The same things were measured in two ways. Each way mixes the same 8 hidden numbers, adds some noise and spreads widely along 5 directions of its own, which tell nothing about the thing.
In the rows, zero is written as 128.
Some things both ways: the first way, then the second way.
[209 128 147 106 188 124 166 151 201 153 149 160 147 146 118]
[ 95 133 140 146  67 116 144 129 101 118 125  34 180 167 122 173 110]

[107 153 171  97 128  66 152 130 166 120 121 133 157 129 117]
[ 83  45 172  63 185  89 156 167 147 183  89 115 219 167 140 141 106]

[105 101 150 138 128 164 114 154 111 139 158 121  97 136 113]
[ 83 206 144 223 108 108  60  83 121  71 172  96 119 116 143 124 108]

[119 111  96 153  78  96 116  61  93 132 131  91 194 156 118]
[123 145 143 147  75  88  96 105 110 101 126 188 108 138 118 149 147]

[166 162  86 130 127 118 114 121 156 152 159 150 163 162  91]
[ 66  99 139 100 163 101  82 160 155 146 115 170 157  74 165  94 140]

[138  80 109 172 163 200 101 150 132 125 144 133 145 135 168]
[164 112 107 118  99 100 165 110  88 101  89 124 152 142 132 158 111]

[ 65 121 111 140 102 100 109 107 115  93 116 138 135 129 146]
[ 88 126 123 120  92  78 103  80 160 141  78 145 141  68 164  93 137]

[125 153 126 102 132 120 132 145 174 122 145 143 151 108 102]
[131 103 160 113 194 169 196 143 162 171 149 102 149 131  90  96 120]

[144  94  80 140 113 146 127 111 110 132 152 140 112 143 100]
[119 192 122 196 118 141  52 130 111  98 194 170  86 144  96 155 138]

[ 91  60 134 174 161 118 124 142  77  98  98 104 160 134 132]
[164 106 112 103 146 111 118 122 115 146  90 190  88 138 140 141 143]

[134  91  69 135 146 141 140  93 112  93 111 144 168 120 107]
[163 128  69  67 108 126 170  88 117 164  83 154  90 138 121 134 150]

[137 100 134 124 169  92 147 128 138 105  92 150 165 136 125]
[174 136 107 118  52 153 183  90 131 139 108  81  94 113 120 118 157]

[123 140 130 125 138 117 141 160 164 115 160 136 101  73 124]
[118 133 150 135 162 122 126 100 161 133 160 154 162 132 128 120  98]

[147 118 116 127 135 123 135 105 111 155 136 150 113 153  78]
[114 149 110 112 114 107  66 136 107 106 143 178 136 128 158 150 150]

[122 123  93 130 149 117 150 171 177 107 138 127 137  36 134]
[139  93 199 144 151 106 102 158 116 117 165 176 186 216 122 202  96]

[139 159 118  82 168 171 116 185 167  99 111 209 117 123 142]
[171 116 130 176 143 162 116 192 120  77 208 140  95 153  94 144  63]

[171 128  91 142 159 147 128 164 173 128 172 151 119 119 113]
[136 145 103 122  83  92 107  78 140 104 119 169 135  85 146 110 131]

[182 136  75 113 178 162 140 153 173 128 138 174 145 118 110]
[173 122  87 109 165 173 154 156 127 134 151 164  92 117  96 115 122]

[ 81 115  79 109 138 142 137 131 134  90  93 171 139 110 162]
[120 120 133 188 114 123 104 154 105 122 116 114 107 140  94 159 110]

[105 135 106 100  80 100 133 126 141 139 116  97 227 126 107]
[112  90 186 124 145 103 107 180 128 119 137 130 160 142 138 129 138]

[112 126  83 104 126 106 156 136 170 119 104 134 198  79 130]
[142 115 142 121  48  77 106 123 107  86 114 147 158 133 149 155 142]

[167 125 121 142 160 116 134 139 151 158 155 150 127 166 109]
[127 116 122 125 104  99  99 142 109 110 110 175 146 109 130 143 146]

[100 107  99 141  77 111 108  99 112 114 119 103 190 123 129]
[105  98 194 134 137 109 127 146 129 144 122 112 162 171 134 155 128]

Other things, the second way, with their names:
J214: [203 138 107  78  93 124 191  72 149  90 159 205 133  91 113  82 136]
J593: [172  87 124 130 153 151 174 178 106 122 144 120 141 167  78 157  87]
J499: [ 81 163 138 203 113  95  51 112 120 103 154 139 106 151 123 157  89]
J154: [ 86 149  90 123 191 133  95 127 153 130 158 158 142  84 141  92  96]
J903: [113 144 118 141 214 170 125 135 176 152 196 108 121 127 111  89  79]
J730: [206 124  42  71 159 131 137 148 119  79 170 218 104  92 120  90 107]
J912: [125 131 105 148 116 162 115 177 102 146 135  70 102 157 102 162 135]
J56: [121  96 143 127 135  84  91 147  97 130  97 157 140 178 144 182 118]
J881: [ 71 172 156 179 146 139  66 152 129 111 189 112 124 130 126 127 131]
J491: [ 96  99 171 145 157 112 115 133 163 151 124 130 137 127 136 115 100]
J535: [105 160 156 175 117 157 146  92 164 145 152  33 142 118 122 104 122]
J390: [149 131 123 159  87 102 124 126 102  73 139 163 141 126 104 148 103]
J707: [198 137 135 189  87 140 126 126 121  97 165  63  98 162  98 139 110]
J216: [176 119 126 129 109 124 125 151  89 110 134 181 112 168  95 175 142]
J120: [154 135 155  85 126 161 182 130 118 158 132  61 173 159 122 137 199]
J353: [ 43 122 118 101 182  97 101 137 139 137 128  94 194 126 178 123  75]
J158: [ 74 126 124 136 161 137  90 179 127 125 162  91 173 134 140 142  93]
J543: [ 70 130 157 156 117  96  97  94 137 148  83 103 156 112 164 136 128]
J428: [123 141 166 165  83 101 133  91 102 123  89  77 136 151 134 155 153]
J402: [141 165 138 159  55 103 125  60 118  98 111 124 139 106 140 133 156]
J885: [103 136  99 120 158 138 125 125 136 146 121 113 134  99 139 111 122]
J57: [169 103 119 109 160 134 138 136 138 138 141 159 136 143 119 134 108]
J244: [135 146 157 195  87 148 105 127 128 123 151  82  97 151 115 155 125]
J604: [133 133 146 162 110 124 138  93 142 138  96 111  96  96 127 103 146]
J660: [ 96 136 156 146 115  96 111 114 128 113 143 121 151 156 133 144 103]
J904: [107  87 185 121 126  73  94 117 156 146  89 168 150 118 166 123 143]
J61: [ 90 140  77 102 234 201 169 195 120 179 165  66 106 147  75 110 111]
J816: [104 168 118 161  56 105 138  43 154 120  95 110 149  45 124  81 152]
J320: [ 94 136 104 111 177 138 136 116 153 151 106  77 157  62 158  71 137]
J518: [233  92 137 113 159 184 230 137 115 162 118 108 116 173  66 143 146]
J427: [ 53 141 118 167 129 119  54 147 140 151 129 110 101 120 132 132 114]
J716: [174 139 135 152  45 142 193 111  83 123 115  77 119 187  63 182 147]
J765: [ 83 163  88 126 102 133  98 107 144 142 110 100  96  62 162  87 154]
J193: [ 96 130 134 152 130 121 114 114 147 154 117 116 123 125 118 127 118]
J77: [ 79 154 118 143 136 121  96 121 136 135 124 117 136  89 128 103 146]
J776: [182 133 139 157 119 165 151 152 118  96 166 135 118 110  89 117 145]
J498: [137 139 125 158 101 144 125 161  95  97 183 148 111 188  80 184  88]
J208: [112 123 120 125 218 160 133 134 158 176 126 116 116 102 128  91 127]
J420: [118  83 125  85 141  96 182 111 151 155  83  98 180 114 131 103 101]
J987: [153 154  83 125 129 154 144 104 150 118 154 134  93  76 123  76 125]
J473: [ 93 106 185 111 149 119 146 139 148 151 117  81 223 114 139 113 157]
J9: [141  94 101 109  87 131 183 111 128 162  60  36 160 113 135 131 124]
J480: [132 102 124 116  83 112 182 109 130 147  77  36 156 127 127 123 119]
J438: [108 121 139 104 162 134 148 111 175 173 127 174 120  92 103  78 152]
J461: [ 89 131 107 131 122 114 101 130 113 143  99 125 129 124 137 150 126]
J236: [ 79 144 143 172 148 138 111 127 147 145 143  66 123 128 121 117 103]
J844: [ 75 121 117 104 177 108  76 144 155 156 117 105 152  98 174  95 133]
J567: [104 147  97 124 105  97 106  91 146 116 113 104 134  78 164  90 121]
J509: [ 95 122 119  98 170  85  61 120 146 152 127 158 133 155 176 134 112]
J846: [113 144 148 192 131 135 102 140 127 123 157  92 161 140  87 148 118]
J655: [111 121  85  80 146 107 130 105 141 161 108 132 128 135 145 121 105]
J457: [151  94  78  94  96  87 104 144 108  94 112 198 133 123 147 151  92]
J566: [115 108 145 136 106  80 108 117 128 116 118 123 162 158 142 154  89]
J536: [ 89 115 155 116 172 107 127 116 148 144 120 103 164 134 166 116 104]
J693: [169 148  89 137 187 195 121 157 139 152 158 157  34  91  96  84 163]
J577: [102 150 106 118 141 127 134  87 163 151 127 127 142  84 128  84 131]
J196: [ 87 116 115 115 168 142 111 163 147 172 141 104 136 137 118 127 113]
J195: [175  84 135  82 169 127 192 144 116 133 116 216 160 135  85 131 137]

Some of these things the first way, each followed by its name:
[174 138 138 115 136  95 155 171 200 184 184 119 142 129  76]  J473
[152 123 101 154 159 116 137 139 139 135 151 138 120 120 123]  J543
[146  72 135 186 136 108 135 134 130 156 151  73 167 121 147]  J402
[158 122 162 150 125 165  88 114 122 151 162 135 116 184 148]  J353
[122 125 157 153 145 100 130 134 155 140 168 139  88 150 129]  J816
[125 123  76 117  48 158 106  88  96 161 143 126 140 150 133]  J320
[196 154 150  89 146 126 150 181 170 136 169 154 101 133  95]  J903
[105 102 151 145 122  98 140 121 141 121 135  99 153 119 146]  J577
[107 139  97  96 103 102 163 122 112 138 109 123 151  88 120]  J208
[203 116 117 114 174 136 140 159 169 130 137 194  93 166 143]  J9
[ 97 108 123 148 147 144 128 145 159 115 122 123 173 100 188]  J390
[102  59 128 117 123 138 127 131 131 131 131 132 127 132  55]  J120
[123 160  75 116  87 103 120 121 136 112 129 134 166 108 135]  J491
[126 158 116  98  65 114 119  98 137 129 139 136 151 151 147]  J420
[184  71 154 121 210 101 178 163 164 130  97 149 165 157 136]  J912
[ 96  79  99 125 119 157 129 164 163 101 142 152  96  99 161]  J846
[132  66  81 164 154 181 108 161 136 117 156 123 151 129  96]  J428
[120 113  63 124 142 154 132 138 124 104 119 155 140 102 115]  J56
[194  99 100 156 192 147 130 146 159 139 142 144 173 160 108]  J765
[202 127 143 116 155 112 147 177 183 148 170 143 114 138  96]  J535
[135  83 125 190 159 110 113 153 173 106 165  83 209 132 119]  J438
[152 109 151 132 130  86 150 153 139 131 126 108 146 117 154]  J57
[149 114 137 149 110 122 118 116 133 134 150  98 178 148 130]  J660
[ 90  91 104 132 121 135 138 124 140 121 124 116 172 113 133]  J77
[128 152  78  98 132 156 134 155 160 122 146 148 147  75  92]  J536
[103 129 156  67 131 149 151  78 112 132  93 168 144 174  97]  J61
[172 122  96  96 145 110 167 168 149 119 141 129 150  97  75]  J509
[ 68 113 106 147  89  60 129 128 112 101 104  90 193  94 137]  J904
[141 119  89 125 113 165 107 123 134 142 158 143 137 149  81]  J881
